There are 10 hidden switches. A switch that is on adds its own fixed numbers to the row, and there is some noise. The rows also spread widely along 13 directions, which tell nothing about the answers.
Some rows, each with its switches (1 for on, 0 for off) after it:
[-15  -6  -2  50 -11   1   9   3   1 -22 -26  57  -9   0  10   2  26 -17
 -44   6  10  15  -6   7 -14  19   3  -4 -26  20  -5]
0 1 1 1 1 0 1 1 0 0
[ -6  -4  26  15  -1  -3 -12  16  19  16  -6   9  -2   0  27  -6   1 -16
   5  22  10   5  -5   4  -5 -13  17  11  18 -16 -18]
0 1 1 1 1 0 0 0 1 0
[-33   0  -3 -20 -25   8   4   3  39  14 -27  41 -42  21  75   7   7  -8
 -19  19  13   4  -7   4  21  34 -15  -4   8   5  -7]
0 1 1 0 1 1 1 1 0 1
[-44   9  36   6 -17   2   8  22  14 -17 -38  25 -36  37  45   6  -9 -34
 -19  38   7  17  -5  16  -6   6   1 -11  -2   4 -17]
0 1 0 1 1 1 1 1 1 1
[ 33 -13  12 -21  17  23  -5   8  26  37  36 -34  -4 -13  19  -3  13  -7
  17 -28 -33 -24  11  22   5 -13   2 -19  19 -12   1]
1 1 1 0 1 0 1 1 0 0
[  1   4  16   1  10  31  13  37 -19   8  -1   3 -14  16   7  30   9 -34
 -25   4   7   2  15  19  -7   6 -15 -12 -28 -26 -10]
0 1 1 1 1 0 1 0 0 0
[  0   5  10 -11 -26  15  12  36  -2  26 -13   2 -12  -8 -10 -13   9 -27
 -14 -21  -9   2  -6 -15 -18   0 -13  15  -4   4   0]
1 0 0 0 0 0 0 0 0 0
[ -2 -18 -29  11  15  17  -9 -33   5   6   9   7  40 -22 -11 -13  14  41
   8  40  10   5  38  -1  10  16 -17  22 -26   8 -14]
0 0 0 0 1 0 0 0 1 0
[ 56 -19   3   3  -2  34  21 -28  15  25  10  20  16 -15  14  21   4  -2
 -10 -29 -24 -20   0 -20 -20  18 -23 -32 -17 -26 -15]
0 1 1 1 1 0 0 1 1 1
[-17  13  -3   8   5  11  20   9  17   4  16  -3 -10  -3 -22 -24  12  -9
 -16  22  -6 -10 -23 -38  -7  11 -39  12 -17   2 -14]
0 1 0 0 0 0 1 0 1 1
[  1  -2   0  19  -9  36   0 -11  -1  -4 -15  10  -3 -10  12 -15  13 -19
   8   9 -16   4  13 -14 -13  -2 -13  -4 -23   6 -16]
1 0 1 1 1 0 0 1 1 0
[ 18  -6 -13   4 -18   9 -13 -16 -19  12  -9   2 -12  -5   2  19  26  -7
  -2 -16 -12   1   5  -5  12   6  13 -14  -8  13  31]
0 1 0 0 0 1 0 0 1 0
[-24  -6  20 -13  -6   7  13 -11  14 -22   2   0 -15  21 -13 -13 -13  -1
 -10  23 -22   1 -12  -5  -9  -6   6   3  -1  14  -2]
0 0 1 0 1 1 1 0 1 1
[-22  23  -2  22  19 -12 -29   5  -8 -10  29 -36 -13 -15 -48 -37  20  -8
   4  19 -16 -16 -19 -30   3 -20  -8  14   7  30  18]
0 0 0 0 1 0 1 0 0 0
[ -5   0  39 -12 -26  12   1  19  19   6  -1 -32 -29  20 -13  10  -8 -21
  -7   0 -11   2  -6  -7 -15 -22   6 -14  22   6  16]
0 0 1 0 0 0 1 1 0 0
[-11  -7  35  21 -10  -5  -1  19  -3   0 -21   7   1  14   5  23   3 -14
 -10  19  11  27  26  30 -23 -14  27 -11  -1  11   8]
0 0 0 1 0 1 1 1 1 0
[ -7  14  22  -4  -9  16  22  25  31  21  14 -24 -26  16  14  -4  21 -28
  -3  -9 -19   7  -9  -3 -13 -26  -1 -24   8   5  11]
1 0 1 0 0 0 0 1 1 1
[-11  -4   3 -11   2  23 -26 -28   0   2 -14   2 -16  11  48  23  -7  15
  16  46  20  -7  29  -5  32  11 -10  -8  11 -18  -6]
0 0 1 0 0 0 1 0 1 0
[ -8  -9 -10 -18 -17  45  -3  15 -38  -9 -34  -6 -22   4   4 -13   2 -29
   7  13 -25   0  27  16   1  14  -7   5 -40  13 -14]
1 1 0 0 1 1 0 1 1 1
[ 19 -15 -16  10  -1  21 -15   3 -34   8 -19  -6 -10 -11   8  -2  17 -22
   4 -17 -25  -3  19  36   8   4  22 -17 -23  14   7]
0 1 0 1 1 0 0 1 1 0
[ -6 -24  -4  37 -27   7  -9  18 -37 -12 -49  55 -16  -7  20  -1  18 -28
 -27   3  11  17   5  19  -8  14  27   5 -24  18  -2]
1 1 0 0 1 0 1 0 1 1
[ -9  31   6  -3   7   1   0 -34   5 -17   4  11 -32  12  25   1  17 -14
 -14  -3 -31 -19 -30 -30  21   7 -16 -22   6  12   7]
1 1 1 1 1 1 0 0 1 0
[ 13 -11  -8  27 -37   4   8   7 -13  16 -48  56  -5 -29  -3 -32  25 -29
 -20 -42 -30  11 -15  -8 -23  12  18  14 -16  44   3]
1 1 1 1 1 1 0 0 1 0
[  9   0   2  14   4  12 -27  -7  20  13  15 -29  -7 -21   5 -14  19  -1
  26  12  -8  -5   9  -8   3 -17  -3  -3  17  12   2]
1 1 1 1 0 0 1 1 0 0
[ 22   1  34  34 -15  -3 -17 -33  -2  -9 -15   8  11   3 -14  25  -6  10
 -12  14  -1   9  12 -18 -23 -15  13 -38  20  19  15]
0 0 1 1 1 0 0 1 1 1
[  2  -1 -14  -3  -5  -8 -15 -25  13   6   3  15 -32   5  51  17  20   2
 -15   6   4 -10 -22   3  27  17  11 -22  14   1   9]
0 1 1 1 1 0 0 1 1 1
[  0   0  15  -7  -8  13  12  20  30  38   3  -9 -12  -8  12 -20   6 -19
   3  -9 -16 -12  -8 -12 -12  -1 -16   0   7  -3  -7]
0 0 0 0 0 0 1 1 1 0
[ 12 -13  -6  16   6  24   7 -13  12  14   3   0  -5 -11  11 -13  20 -10
  13 -22 -29  -7   5  -1  -2 -12   6 -19  -9   7   9]
0 0 1 0 0 0 1 0 1 0
[ -3  16   7  13  14 -17 -16  24 -21   4  13 -10 -30  -5   5 -15  18 -34
  -9 -10 -15 -24 -31  -8   0  -8  16  -5  12  -3   8]
0 0 0 0 0 0 0 1 1 1

New rows. What belongs after each?
[  2  -9  10 -32 -13  29  -2 -14 -15 -11 -16  24 -19  18  30  34 -16   9
 -24  22  14  -7  14  -3  11  26 -21  -9  -5 -18 -12]
1 0 1 0 1 0 1 0 0 1
[ 19 -11  27 -24 -15   4  15 -21  28  -1   1   8 -12  17  19  11  -9   8
 -22 -18 -24 -12 -14   7   3   3  13 -19  24  -1  -2]
1 1 1 0 0 0 0 1 1 0
[ 15   4  11 -22   5   3  11 -10 -22  -4  21  -3  13   6 -45  22 -13  19
 -37  23   6 -11  -8 -22 -14  19 -24   4 -16 -10  -8]
0 0 0 1 1 0 0 0 1 1
[ 22  -2  36  -9 -35  26  14   6  32  44  -4 -13   6  -4 -18  10  -1   0
   0  -3  -4  12  12 -37 -28 -15 -24  -9  19   4   8]
1 0 1 0 0 0 1 0 1 0
[-10  15   9 -24 -29   2  13  14  18  39 -24  15 -31   7  35   1  16 -18
 -13 -21 -10  12 -12  -3   5   3   3  -6  15  22  17]
1 0 1 1 0 1 0 0 1 0
[  9   8  18   7  18   9  -3   0 -19  -1   3   4  13   7   4  25  -4   6
 -16  28  14  -7  27   0  -6   8 -13 -17  -6 -19 -13]
0 0 0 0 0 0 0 1 1 1
[ -4 -38  -5  16  -8 -14  -6   0 -19 -25   2  19 -16   4  -9  -2  14  -5
 -25   0  -4  10 -18  37  -5  -9  64   8  -7  15  17]
0 0 1 0 1 0 1 0 1 1
[-17   3  15   4  11  -5 -20 -24  28  -9  30 -20  -6   0   2 -15   3   7
  18  41  -9 -13 -11 -24  -1 -10  -5   3  16   1  -2]
0 0 0 0 1 1 1 1 1 1
[ 25 -19  17  17  29 -12 -11 -10  -2 -12  27  -9  10   2   4   7   4   7
  -4  -1 -14 -14   3  32  -1 -17  45 -20  17 -11   1]
0 1 1 0 0 0 0 1 1 1
[ 25  -3  17  23  10 -26 -12  -8 -19 -10  12  25  -1  -6  13  17  22 -15
 -26 -20 -13  -7 -16  17 -11  -2  37 -21   7   5  11]
1 1 0 1 1 1 0 1 1 1
[ -7  14  -2 -19   2  -1   6   7   8  17  13   3 -33  22  37  30  15  -6
 -25  16  21  -3 -21  -4  22  16  -8 -11   5 -22   1]
0 1 1 1 0 0 0 0 1 1
[  7  34  23 -12   4   3  19 -24  32   8  25 -13  -6  13 -17   8   9  12
 -32   4 -20 -11 -17 -34   1   6 -41 -29  13  17   4]
1 1 1 1 1 0 0 1 1 0
[ -2  -6   6 -60  22  30  -8  23   4  33  27 -45 -31  14  33   1  -9 -14
  15  14 -14 -31   8  29  24   5  -5   3   5 -39 -17]
0 0 1 0 1 0 1 1 1 0
[ 27   0 -16   9   6  25   0  21 -11  65 -25  23  16 -46  19 -35  20 -28
  18 -35 -28 -15  16  -7  -9  19 -22  10 -21   4 -19]
0 1 0 1 1 1 0 0 1 0
[ 19  15  22 -23  -7  29  -9  19  -8  29  12 -55 -11  -6 -39  -2   1 -14
   5 -10 -29 -15  18 -15 -11 -14 -29 -19   7  16  17]
1 0 0 0 1 0 1 1 0 0
[ 16 -11  -5  14  11   8 -13 -15 -24 -36  40   9  -7 -12  -6   6  16 -12
  -8   4  -1 -26 -31 -34 -10  -3   5  17 -13 -38 -10]
1 0 1 0 0 0 0 0 0 1
[  5   6   0  -3 -15  20  13 -20  26  24 -23 -16  11   8 -10  11   8  26
  -7  -6 -19  27  43  21   9  -4 -15 -40  -2  54  28]
0 1 0 1 1 0 0 0 0 0
[ 12 -24  21 -14 -16  31  -5  -8   0  10 -20  -4   0   2  15   8 -13   2
  12  12  -9   9  30  19  -6  -9  10  -8   1   1  -7]
1 0 1 1 1 0 1 0 1 0
[-10 -15 -31   0 -26  16   7  -9 -22 -20 -17  21 -25   6  -7   6  14  -2
 -27  23  13  12 -15  -6   7  25   4  18 -35   9  -2]
0 1 1 1 0 0 0 0 1 1
[  7   2  -7   3 -13  19  -3  32 -32  26 -30  13 -27 -19   6 -17  23 -40
  -5 -35 -26   2   4   9 -13   1   6  -5 -16  32  15]
1 0 1 1 1 1 1 0 0 1
[ 16 -14  10  -4 -35  19 -24 -20  -8 -14 -15   5 -18 -13 -12 -15 -10 -13
   6  -5 -23 -19 -22 -42  -5  -2   1  15  14   5  -3]
1 1 1 0 1 0 0 0 0 0
[ 20   2   6  12  15  -7 -21 -10  -2  15  18  -6   9 -17   6   4  14  -5
  15 -11 -15  -8   0  -4  -7 -16  13 -13  11   1  16]
0 0 0 1 1 1 0 0 0 1
[-23 -16  -4   1 -12 -13 -12  -3  21   2 -12  20 -15 -10   8 -42   6   0
  -5  19 -13  -5 -17   7   7  14  20  30  11  29 -11]
0 1 1 0 1 1 1 1 1 0
[ 10  -5  13  -5 -25  -6 -19  41  14  54  16   0 -10 -21  15  12  24 -20
 -10   1  31   3 -11  -8 -16   2  -2  20  19 -15   3]
1 0 0 1 1 0 1 1 0 0
[ 28  -8 -28  11 -16 -15  17 -19  -6  26 -10  32  -3  -7  -7  16  43  13
 -43 -52 -24  20  -5  29   4  16  32 -33 -12  59  49]
0 1 1 1 1 1 0 0 1 1
[ 20 -21 -12   0 -16  18   0 -17  28  19  25 -10  -7 -12  19  21  18   4
   8  -2   6  -1  -5 -13  -8   3  -9 -13  -5 -13  11]
0 0 0 1 0 0 1 1 0 1
[ 12 -30  -8  23   4  13  -1 -48  27  -7   2  14  22 -15  30  -6   2  21
  27  11 -10   3  12   1  -3 -10  14  -7  -6  -6 -11]
0 0 0 1 0 0 0 0 1 1
[ 10 -12  27  -3 -20  16  22  -3  44  23   6 -16  -8   4   1  -2   0 -16
   2 -19 -32   2  -9  -1 -23 -17  -1 -26   5  10   7]
0 0 0 1 1 0 1 1 1 0
[  5 -13  22 -13   6  21   5 -21   8 -15  28 -14  -2  19   9  30   2   4
  -6  17  -7  -5   8   7   4 -11  -2 -20  -5 -21   2]
1 0 0 0 1 0 1 0 1 0
[ -1 -15   4   9  10   4  11 -19   5 -25   4   8  -1   6  -7  -4   1   8
 -21   7 -18  -9   0  18   2   9   8 -10 -12  10  -6]
0 1 0 0 0 0 1 1 1 0
[ 30   4  -8 -17  10  23 -23  23 -31  52 -15 -17   3 -26  -5  -4   0   2
  -1  -6  -8 -22  41  10   6  26 -27 -15   0  12   0]
0 1 0 0 1 0 1 1 0 1
[ -4   4  -3  13  32   6  -8  -6 -13 -16  13   2   9  -4   6  -9  14   3
  -3  24  -3 -10  14   8  16   2  -3   8 -13  -9 -18]
1 1 0 0 0 0 0 0 1 0
[ 13   0  -1  -2 -12  25  -8  15   5  44   0 -20 -18 -13   5  -2  20 -22
   9  -7 -11  -4   5 -10  -7  -2 -11 -11  -3   5  10]
0 0 1 1 1 0 1 1 1 0
[-18  14  34 -17  -8   6  11   6  34   5  17 -30 -11  23 -16   1  -5  13
 -13  38   2  11   7 -10  -9 -14 -15 -10  21  15   2]
1 0 1 0 0 0 1 1 1 1
[ 12  -6  -8 -18 -11  43  -3  20  -5  32 -16 -11 -11  -8  11   1   9  -7
  -1   5  -5   0  38  13   4  16 -24 -11 -15   9  -5]
1 1 1 0 1 0 1 1 0 1
[ -6  15  10  -5   0  11 -15  -8  -6   3   3 -18 -14  -3 -10  -6  13  -6
   3  18 -18  -2   8 -12  -1  -4 -11  -6   0  25   8]
1 0 1 1 1 1 1 1 1 0
[ 14  -6   0  -8 -22  46 -18  23 -14  34 -23 -26  -7 -16  -4   4  -1 -17
  19  15   5  -6  37 -15  -5  11 -33   3 -12  -7  -7]
0 1 0 0 0 0 1 1 0 0
[  0   9  18  -3  11  -1  -4  45 -12  27  17   3 -11   0  18   9  21 -31
 -22   5  14  -4  -7  14  -8   0   6  11   0 -25 -14]
1 0 1 1 1 0 0 1 1 0
[ -2  -4 -18 -10   1  27  16 -10  10   7  -9  -4 -11  -4 -12 -36   9  -3
  -9  -9 -41 -12   1   5   9  15 -15  -2 -20  29  -7]
0 1 1 0 1 0 0 1 1 0
[ 24  -3   6   6  11  13 -17  -4 -32  -1  16  -5   2 -13 -13  14  10  -4
  -9  -5  -7 -17   9  -8  -6  -1  -7 -14  -6  -5   9]
1 0 0 0 1 0 1 0 0 1
[ 29  -7  28 -11  20  12  -2  -3 -18   2  11   5  16  -1 -10  24 -13  11
 -27  18   3 -15  19  14  -9  16  -9  -5  -3 -20 -27]
1 1 1 1 1 0 1 1 1 0
[ 20   4   2   1 -16  17  -8  -1  -5  38 -29   7   1 -18   3  -9   2  -7
   0 -12 -15  -5  15 -13  -9  11 -12 -12   5  21   0]
0 0 1 1 1 0 0 1 1 0
[ -9 -10  -1   6 -13  27  32   2  28   9  -9  22 -10  21  25  24  21  -3
 -26   9  10  19  13  11   3  12 -11 -16 -24  -3   1]
0 1 1 0 0 0 1 0 1 0
[  7  -2   2 -12 -30  16  -5 -24   3   4 -26  31 -34  12  59  25  10 -12
 -21 -13  -9 -12  -8  -5  24  27  -7 -31   7  -1   6]
1 1 0 0 1 0 0 1 1 0
[ -1  -6  -6   2  19  27  18  -1   3 -10  28 -24 -11   5  -4 -11  29 -20
   2  -7 -44  -4   7  22  -3 -10  -2 -23 -34  15   7]
1 1 0 0 1 1 1 1 1 1
[ 13  -5  19  21 -20  13  -4 -16  10   7 -23  15  -1  -5  23   2   7 -14
   4  -8 -15   9   4  -5  -6 -11   5 -20   5  11   2]
1 1 0 1 1 0 0 0 1 0
[ -3  -6  11  14 -17 -10   5  -1  12  -3   1   2   0   1 -22  -2  10  -5
 -24   8  -4   9 -16   2 -14  -2  12   2  -3  17   3]
0 1 0 1 1 0 0 1 1 0
[ 19   1  17   7  -5   2 -16  35 -36  20  -4 -33  -8 -21 -49 -23   4 -21
  -1  -5 -18  -1   5   4 -30 -19  20   4   6  28   8]
1 0 1 1 0 0 1 1 1 1
[ -5 -20  23 -26  -7  13  42 -24  60  -2  13  -5   9   5 -23 -35 -26  20
  -4  -2 -40 -10 -19 -13 -18  -5 -16   9   3   9 -19]
0 0 0 0 0 0 1 0 1 0
[ 25 -28 -27  -4  15  -1  15 -26 -18 -20  10  32  -8   2  13  16  17  11
 -40 -39 -25  -8 -16  47  15  19  36 -21 -21   9  13]
0 1 1 1 1 0 0 0 0 1
[  4  -2  24  -9  12  -3   5  22 -34 -19  18  21 -13  12  -1  21   3 -25
 -44  12   4 -19 -19   6 -13  24   0   7 -16 -30 -20]
1 1 0 0 1 1 1 1 1 1
[ 21   2  14  -3   7  26  -2 -11 -38 -10 -20   1  11  -2 -30   6 -13  12
 -25  17 -15 -12  38   3  -7  21 -26 -22 -18  20 -12]
1 1 0 0 1 0 1 1 1 1
[ 25 -10  26  -3 -20  12  28  13  22  27  -9  22  -4  -1  18   2  12 -29
 -18 -44 -35   3  -9  13 -26  -2  12 -17  -1   5  -2]
1 1 1 1 1 1 0 1 1 0
[ -1   2  33 -12  22  14  37  29  26   6  24 -10 -16  15   0 -21 -10 -35
 -14 -12 -38 -20 -34   3 -21 -11  -7  -7  -7 -24 -29]
0 1 1 1 1 0 1 0 1 1
[-18   8 -12   3  -6   5 -33   0 -30  -3 -24 -10  -8   2 -11   3   8  15
  -4  34  19  13  35   9  22   2   9   9   4  31  19]
0 0 1 0 0 0 0 0 0 0
[ -8 -20  -8 -28 -25  52  21 -15  24   4 -10 -12 -16  21  21  17  10   6
  -5  19 -10  16  34  25  16  14 -22 -20 -32  12   0]
1 1 0 0 1 0 1 1 1 0
[ 24  -8  17 -31   0  35   8 -52  25 -18  20  -3  -6  -2  17  -3 -26   0
  10   6 -37 -44 -27 -46  -1  17 -43  -4  -4 -37 -41]
1 1 0 1 1 0 0 1 1 0
[ 16 -36  11  11 -33  32 -24  21 -35   6 -38  23   0  -8  28  19   2 -30
   3  18  20  10  32  19 -12  10  20  14 -19 -26 -23]
1 1 0 0 1 0 0 1 1 0
[ 32 -27 -12 -14 -38  30   6  14  -7  52 -31  10 -14  -9  10  16  12  -6
 -17 -26  -7   6  22  21  -3  24   5 -23  -9  20  16]
0 1 1 0 1 0 1 1 1 1
[-38  17  22 -31 -12  -5  23  28  48   7  39 -40 -41  44  -1  16  21  -3
 -36  37  11  18 -24  13  12  -9 -11 -10  10  11  16]
1 1 0 0 1 0 1 1 1 1
[-13  -1 -16   6 -18 -20 -25 -47  36  -3   7  -7  -2 -18  -7 -31  16  41
   5  31  -1   1 -11 -21  22   4   3  18  30  46   9]
1 1 0 0 0 0 0 1 1 0
